There are 10 hidden switches. A switch that is on adds its own fixed numbers to the row, and there is some noise. The rows also spread widely along 17 directions, which tell nothing about the answers.
(in the rows, 128 means zero)
Some rows, each with its switches (1 for on, 0 for off) after it:
[ 79 207 166  94 130 136 118 152  81 176  66 116 134 147 117 122 119 138
 162 140 136 194 134 113 161 113 135 108 129  99 170 166 104 119 154 140
 170]  1 1 1 0 0 0 1 0 0 0
[141 101 102 124 141 137 117 125 102 140 111 151  99 131 128 115 127 124
 157 158 140 117 123  97 110 136 123 118 167 109 109 109 132 117 170 127
 140]  0 1 0 1 1 0 1 0 0 1
[119 165 138 123 134 109  91 127 101 183 162 169 121 107 147 111  94  95
 156 136 141  94 171 146 130 122 166 161 100 103 107 121 128 158 108 131
 168]  0 1 0 0 1 1 1 0 0 0
[ 96  77 119 156 145 129  87 137 115 119 142  94 134 122  96 144  89 130
 101 124 107 110 127 109 133 129 157 235 164 161 147 100 154 131 189  80
 108]  0 0 0 0 1 0 1 0 0 0
[133 102 124 153 136 139 127 144 130 119 148 159 104 131  98 111 123  92
 125 136 130 108 147 124 117 157 180 160 110 103  96  91 144 146 123 164
 135]  0 1 0 0 0 0 1 0 0 0
[ 91 176 122 147  87 131 225 109  78  92 209 153  69 102 182 160 122  90
 159  88 200 131  92 151  94 171  73 137 151  97  89  97  78 111 135  99
 116]  0 1 1 1 0 0 1 0 1 1
[110 121 146 115 155 120  71 144 143 126 129 106 116  85 125 115 170 136
 104  99 128 126  97 142 125 155 176 131 108 132 151  90 182 140 157 136
  88]  0 0 0 0 1 1 1 0 1 0
[101 124 146 140 142 119  82 152 126 181 154 113 117  82 111 151 153  78
 127 119 109 106 155 141 127 110 144 163  99 129 140  95 140 145 123 144
 107]  1 1 0 0 1 0 1 0 1 0
[129 133 122 128 124 165 146 114 105  69 147 186 118 175 165 133 141 125
 132 134 147 121 143 107  60 188  78 120  43 119 130  97  67 159 172  95
 105]  1 0 0 0 1 0 1 1 1 0
[162 145 109 133 118 121 115 102 115  75 106 146  96 117 110 164  79 131
 104 132 142 114 136 122 117 160 134 136  74 111 113  96 148 133 136 138
  96]  0 1 1 1 1 0 1 0 1 0
[107 177 143 107 122 139 200 104  81 109 142 165 133 155 109 118 132  52
 139  96 164 142 129 135 133 151 104 142 113 128 160 141 118 120 135 136
 123]  0 1 0 1 1 0 1 0 1 0
[124 137 126 189 138 141 168 158 109 141 177 113 131 151  95 107 205 109
 139 142 118 116 119 128 104 124  93 131 135 113 147  78 135 136  89 159
 144]  1 1 0 1 1 0 0 0 0 1
[115 164  93 154 102 124 139 158 116  95 180  46 115  85 118 154 135 149
  81  98 143 158  95 183 138 105 132 131 153 139 146 113 127 110 101 135
  98]  1 1 0 0 1 0 1 0 0 1
[116 187 111 141 140 120 141 129  83 150 152 147  82  75 171 128 148  62
 195 151 168 103 140 151  76 151 124 121 138  93 114  99 119 115 130 139
 132]  0 0 0 0 0 1 1 0 1 0
[133 167 117 153 102 122 160 116 114  80 138 113 125 100  98 162 138  80
 112 127 112 132 171 162  91 152 106 165  75 138 141 103 121 130  94 139
  91]  1 0 0 0 1 1 1 0 0 0
[135 139 128 153 120 113 173 151 112 152 141  89 151 113  50 135 138  84
 107 103 120 131 117 132 155 102 127 161 136 107 115 121 148 122  83 164
 131]  0 1 1 0 1 0 0 0 0 1
[123 115 144 172  57 186 245 130 109 135 136 179 113 170  94 190 116  52
 165 165 113 114 174 123 156 132  63 161 108 111 119 103 121 116 106 147
 131]  0 1 1 0 1 0 0 0 1 0
[107 107 167 120 105 141 154  97 140 142 167 216 105 161 186  68 179 108
 184 142 155  87 110 122 117 196 107 173 126 141 111 107 193 140 136 107
 165]  0 0 0 0 0 0 1 0 1 0
[153 132 112 127  86 107 168  86 104  91 186 131 125 153 110 131 156 157
  99  61 140 147  89 145  78  85  99  99 188 130 145 125  88 106  91 140
 130]  0 1 1 1 0 0 1 0 0 1
[134 130 134 116 117 137 119 147 139 115 143 139 129 139 118 104 145 131
 111 113 117 143 140 145 108 133 156 121  89 119 125 119 116 155 118 154
 134]  0 1 1 0 1 1 1 0 1 0
[183 110  71 138 113 134 146 125 121 108 112 132  97 101 130 169 129 115
 129 160 148 113 117 103  93 152  91 109  95 103  70  93 124 122 137 140
 103]  1 1 0 0 1 0 1 0 1 0
[180 174  72 143 145  99 101 124 109  96  85  99 123  94 104 133  96 109
 122 147 145 121 119 118  90 153 141 147  88 110  98 116 153 120 123 157
 112]  0 1 0 1 1 0 1 1 1 0
[161 125  63 133 128 163  78 164 124 151 125 112 151 150 168 154 106 100
 105 118 137 101  82 128 122 110 146 115  72 128 147 151 116 119 155 129
 101]  1 0 0 0 1 0 1 1 0 1
[120 179 130 103 155 122  88 142  92 145 140 114 103  80 116 170 115 107
  90  80 156 118 116 151 149 110 157  83  85 100 162 110 120 135 138 145
  90]  1 1 1 1 1 0 0 0 0 0
[162 111  90 103 122 156 183 154 110 146 140 139 123 116  81 121  90  78
 118 165 160 115 145 114 207 122 130 104 141 100  80 151 144 137 139 152
 157]  1 0 0 0 1 0 0 0 1 0
[161  57 114 129 128 147 102  89 135  54 134 174  99 158 106 128 129 152
  90 130 118  96 141 114  96 158 138 134 120 149 145  78 150 140 168 117
  92]  0 0 0 1 1 0 1 0 0 0
[114 114 125 138 155 143  77 142 123 158  90 141 113 112 149 125 132  91
 168 169 118  95 130 103 110 170 146 177 104 128 131  98 177 130 188 113
 115]  0 0 0 0 1 1 1 0 1 0
[106 136 140 130  41 162 163 119 161 120 153 161  92 149 191 112 156 147
 170 143 143 148 100 159 130 173 105 151 143 152 103 135 174 110 113 130
 164]  1 1 0 0 0 0 1 1 1 0
[135 114 114  84 137 128  92 144 141 129 110 134  99  82 125 102 125 108
 133 146 135 132 155 133 125 143 158 128 121 128  89 131 142 138 154 145
 128]  0 1 0 0 1 0 1 0 1 0
[110 148 164  83 109 131  89 137 153 136 120 136 153 135 135 116 157 135
 109  65 117 169 110 140 108 130 146 125  67 138 129 153 104 143 126 141
 123]  0 1 0 0 1 0 0 1 1 0
[153  97  96 100 141 105  96 115 119 100 153 109 101  95 102 102 131 165
  86 109 137 123 102 125 115 133 142 112 169 130 112 108 151 137 155 118
 124]  1 1 1 1 1 1 1 0 0 1
[112  97 143 106 138 133 106 136 136 145 156 111 146 139 122 112 153 142
  94  94 125 116  84 112 161 120 107 142 121 155 154 126 159 148 159 101
 111]  0 1 0 1 1 0 0 0 1 1

New rows. What belongs after each?
[144 108  96 142 142 159 153 142 102 115 134 146 109 133 123 145 123  74
 122 136 157  88 117 122 132 157 130 136  94 115 133  91 147 126 156 131
  94]  0 1 0 0 1 0 1 0 0 0
[101 165 136  88 101 165 177 136 109 112  99  94 160 157  95 130 115 128
  90  78 163 184  51 134 220 141 130 115 155 140 179 184 175  89 160 126
 118]  1 0 0 0 1 0 0 1 0 1
[116 176 132 154 134 116 100 127  95 111 153  91 167 152 113 138 106 173
  80  63 144 136  56 128 126 122 155 144 112 115 179 110 139 132 138 112
 105]  0 0 1 0 1 1 1 1 1 1
[142 114 142 141 107 129 131 110 121 157 139 181 103 144 132 127 137 136
 155 128 143 100 104 113 116 137 134 135 147 100  98  96 162 125 114 140
 159]  0 1 1 0 0 0 0 0 0 0
[111 143 153 126 173 131  79 167 128 141 119  88 129 102  70 114 169 121
  97 111 103 139 132 139 141 117 178 103 109 121 178  94 156 145 136 175
 103]  0 1 0 1 1 1 0 0 1 0
[112  79 136 128 147 124  44 127 132 164 139 128 131 136 133 124 146 151
 115 110 108 108 100 106 106 119 151 181 140 155 153 101 158 136 169  98
 122]  1 1 0 0 1 0 1 0 0 0
[ 97 179 145 117  73 154 189 125  88 131  91 112 171 176 103 191  68 123
 109 109 128 188 137 120 201  99  81 139  88 128 170 174  81 115 131 112
 117]  0 1 0 0 1 0 1 0 0 1
[137 183 145 139  80 144 198 142 141 119 140 127 166 169 131 117 168 122
 122 124 132 152 110 150 160 139  90 121  60 129 140 145 147 142  69 161
 147]  0 0 0 1 1 0 0 0 1 0
[108 136 129 152  93 119 135 117 107 133 118 110 118 119 112 163 113 147
 160 152 106 163 158 112  97 103  99 163 177 128 116 121  87 110 136 119
 144]  0 0 0 0 0 0 1 0 1 0
[146  63  90  94 127 151  88 147 135 116 140 128  94 110 125 124 132 145
 114 114 128 145 122 121  95 103 157  87 181 130 104 123  89 123 189 140
 116]  0 1 0 1 1 0 1 1 1 0
[110 145 132 135 112 143 148 142 107 147 151 100 144 145 103 123 136 133
 120 128 135 137 114 143 187  90 126 123 175 134 177 135 159 116 123 137
 136]  0 0 0 0 1 0 1 0 1 1
[144 122 111 125 101 133 149 100  97 130 137 183  69  86 119 179  67  88
 146 128 180 114 130 113 132 163 138 130 139  74  48 101 127 114 150 138
 125]  1 1 0 0 1 0 1 1 1 0
[140 147 108  96  91 167 163 154 132 132 111 129 102 109 108 150  98  77
 124 163 132 144 173 151 196 119 118  95 101 127 115 162 130 129 124 169
 132]  1 1 0 1 1 0 0 0 1 0
[117 136 149 105  96 130 117  93 128 134 102 146 144 136  79 165  69  81
  99  89 112 127 144 135 178 120 147 182 109 151 151 159 164 113 120 135
 110]  0 1 0 0 1 0 0 0 0 1
[119  98 140 120 129 158  90 138 145 127 180 164  93 138 125 101 170 125
 124 128 107 116 160 152 103 123 150 109 138 143 146 103 126 152 132 155
 137]  1 1 0 1 1 0 0 0 1 0
[138 154 117 110 144 134 173 145  93 140 113 122 110 122 108  94 150 134
 155 182 166 145 127  96 160 147  93  84 139  93 106 122 141 135 139 145
 162]  1 1 0 0 0 0 1 0 1 0
[172  79 118 129 129 126 108  94 128 123 105 158 159 187  77 121 117 141
  89 110 115 118  88  78 133 140 152 147 118 127 136 123 173 137 151 136
 135]  1 0 0 1 1 1 1 0 0 0
[136 120  99 133 107 134 107 140 122 151 160 133 123 120 150 143 130  94
 136 111 114 112 130 151  77  97 136 151 132 138 126 123 101 123 132 130
 124]  0 1 1 0 1 1 1 0 1 0
[130 109  96 132 152 121 103 163 112 124 180 101 133 108 100  90 141 130
 116 140 110 131 183 143  86  85 154 144 165 131 120 118  71 154 132 132
 148]  0 0 0 0 1 0 1 0 0 0
[140 115 109 148 113 119  83 124 139 112 106  91 108  99 107 188 127 131
 102 118 101 141 121 118  94 122 132 141 116 138 134 107 123 115 145 143
  84]  1 0 0 1 0 0 1 0 1 0
[107 149 126 131 122 137 120 140 136 114 162  98  79  82  92  87 144 121
 123 144 135 128 126 180 171 151 169 134 200 142 142 114 226 116 117 165
 138]  1 1 0 1 1 1 0 0 1 1
[155 108 146  90 143  93 100  99  98 194 130 164 125  99 115 149 170 112
 129  70 154 102  87  90 105 105 118  85 126  80 112 101 125 131 143 139
 124]  1 0 1 1 1 0 1 1 0 0
[ 95 148 145 105 102 153  95 142 121 159  97 100  82 107 144 164 113 167
 123 119 155 156  71 151 226 107 165  69 182 121 180 128 193  85 161 148
 109]  0 1 0 1 0 0 1 0 0 1
[172 126 106 103  97 148 138  92 110 110 129 201  83 135 131 147  89 123
 132 130 171 116 130 127 139 134 141  62 136  88  96 119 127 115 130 160
 125]  0 1 0 0 1 0 1 0 1 1
[108 112 159 122 148 131  89 138 139 165 169 140 154 137 128  80 182 116
 128 108 119  86 110 125 138 134 129 153 110 142 156 111 180 155 130 119
 132]  0 0 0 0 1 0 0 1 1 1
[ 98 136 178 130 140 163  98 151 112 204 103 142 156 205 120  95 199 163
 161 152  92 145 110  95 150 101 107  86 133 119 207 121 149 141 138 144
 172]  1 1 0 1 1 1 0 0 0 1
[161  99 108 132 122 130 111 134 144 102  74 100 106 100  72 145 149 128
 108 162 101 141 146 119 119 145 131 132 115 133 118  98 169 118 128 163
 103]  1 1 0 0 1 0 1 0 0 0
[ 62 115 171  99 104 159 150 170 138 141 186 128 115 107 133  94 171 109
 145 107 118 152 157 161 130 130 125 155 156 142 122 132 100 147 156 113
 148]  0 0 1 0 1 0 0 1 1 0
[106 152 122 150  76 125 185 109 106 142 204 135 138 152 128 118 136  79
 154 123 123 129 150 157 106  98  83 207 177 169 139 148 116 118  92 119
 171]  1 1 0 1 1 0 1 0 1 0
[141 185  71 137 163 103 125 141  62 114 106 102 115  85 122 143  65 113
 143 153 176 135 133 107  97 142 133 151 125  85  84 117  89 121 159 115
 132]  0 1 0 0 1 0 1 0 0 0
[123  97 115 107  84 150 130 127 148 128 108 154 123 119 136 154  90  77
 137 122 114 137 146 124 121 146 131 182 119 142  77 162 107 117 157 116
 124]  0 0 0 0 1 0 0 0 0 1
[119 175 125 116  79 151 152 114 116 149  91 119 130 147 111 147 103 104
 140 141 126 150 117 145 185 117 113 129 152 147 167 174 180  88 110 146
 144]  1 1 0 0 0 1 0 0 0 1
[ 95 144 164 112 129 113 159 123  99 144 137 108 137 121  84 138 157 120
 120  92 127 160 112  99 133 119  87 138 144 121 140 128 106 134 149 118
 132]  1 0 1 1 0 0 0 0 1 0
[ 87 157 131 130 138 168 180 178 100 151 151 140 113 125 162  87 168  72
 185 183 146 114 165 137 134 160  77 138 102 117 124 118 114 147 142 112
 153]  0 1 0 0 1 0 0 0 0 1
[124 165 112 113 115 110  84 114 120 130 152 131  95 106 173 109 119 161
 142 134 156 130 112 145 105 136 137 135 148 137 115 132 143 126 129 118
 152]  1 1 0 0 0 0 1 0 1 0
[105 150 140 133  72 137 171 132 143 158 117 142 107  99 159 135 141  52
 182 165 121 120 166 158 149 160  86 192  93 144 101 135 170 120  98 137
 141]  0 1 0 1 1 0 1 0 0 1
[ 68 172 192 146 129  89 104 103 128 129 113 107 134 114 134 104 219 170
 168  91 122 171  69 123  54 170 112 202 174 149 149  90 178 101 131 108
 135]  0 0 0 0 1 0 0 0 1 0
[118 191 131 157 127 122 140 131  78 131 164  95 131 127  94 168 128 159
 110 107 147 146 113 125 125  93 103  91 124  95 158 100  89 131 106 143
 122]  1 1 0 0 0 0 0 1 1 0
[128 158 135 138  65 160 150 110 126  78  89 153 111 166  94 158 100 141
 142 143 105 177 160 128  94 151 112 148 120 126 120 133 106 109 125 148
 141]  1 1 1 0 1 0 0 1 1 0
[ 80 153 154 185 119 140 106 185 144 149 174  83  77  72 167 156 205 149
 142 134 129 136 105 173 118 148 138 126 102 112 137  45 155 138 111 154
 104]  1 1 0 1 1 0 1 0 1 0
[146 153 105 129 100  82  79 105 123 125 114  79 112  78 105 164  78 201
 101 117 137 168  90 123 138 111 152 139 173 121  92 126 156 113 127 130
 137]  1 1 0 1 1 1 1 0 1 0
[102 112 108  98  83 143 137 150 148  99 179 109  81  79 160 126 144 131
 127 124 134 166 150 176 106 131 121 138 162 158  91 134  91 126 147 117
 126]  1 1 0 0 1 0 1 0 1 0
[147 140  85 113 108 141 133 140  98 151 126 111 117 102 132 173 100 112
 125 139 149 132 129 137 152  86 120  98 147 117 131 144 105 106 143 133
 123]  1 0 0 0 1 0 1 0 0 0
[133 107 124  83 123 127 121 114 120 104 152 143 130 126 127 128 121 141
  94  80 131 131 115 111 101 133 102 119 105 130 105 130  82 150 165  93
 106]  0 1 1 0 1 1 0 0 1 1
[132 122 137 131 127 132  71 124 125 121 126 127 125 143 120 141 146 180
 115  94 113 135  95 116  84 109 145 112 141 125 158 103 121 123 156 130
 117]  0 0 1 1 1 0 0 1 1 0
[ 88 135 139 176 124 153 153 151 119 110 107 105 119 124  93 161 154  75
 143 132 109 157 129 117  93 172 121 186 114 116 133  94 121 110 151 143
  96]  1 0 0 0 1 0 1 0 1 1
[ 96 116 141 130 129 131  89 137 129 128 135 100  95 111 116  73 172 185
 158 184 107 137 155 142 134 121 123 141 217 159 161  96 186 123 142 124
 154]  0 1 0 0 1 0 1 0 1 1
[139 143 113 100 112 121 121 122 116 136 128 146  94  72 123 155  64  87
 125 131 163 113 150 144 173 136 158 138 113 109  84 133 153 126 135 143
 120]  0 1 0 0 1 0 1 0 1 0
[112 131 127  95 132 108 125 113 110 147 144 117 126 126 118  88 144 124
 134 113 145 143 101 114 133 124 118 154 186 153 135 150 151 122 150 118
 156]  1 1 0 1 0 0 1 0 1 0
[ 73 141 142 159 101 158 146 170 112 150 165 101 121 151 146 124 179 165
 159 139 120 181 115 134 109 108 100 127 176 119 142 111  80 124 137 124
 154]  1 1 0 0 1 0 1 0 1 1
[125 110 166 114  45 117 160  96 150 154 129 162 139 141  98 155 125 122
 130 102  91 156 151 118 130 118  83 182 122 132  74 152 112 131  88 128
 160]  1 1 1 0 1 0 0 0 0 1
[111  99 127 130 100 162 181 109 113  89 158 150 110 146  99 133 137 101
 138 149 117 123 168 127 121 135  73 150 173 153 143 114 117 121 152 107
 117]  0 0 0 0 1 0 0 0 1 1
[133 170 104 107 170 127 133 140  84 130 127 146 121 128 106  96 131  67
 143 123 154 147 145 110  84 140 136  98 113  84 111 139  67 138 146 163
 143]  1 1 0 1 1 0 1 0 1 1
[114 169 118 124 114 108 132 103 122 107 204 139 109  88 181 112 142 110
 127  85 178 102  75 173  97 179 129 175 132 148 112 115 175 126 122  96
 122]  1 0 0 0 1 1 0 0 1 0
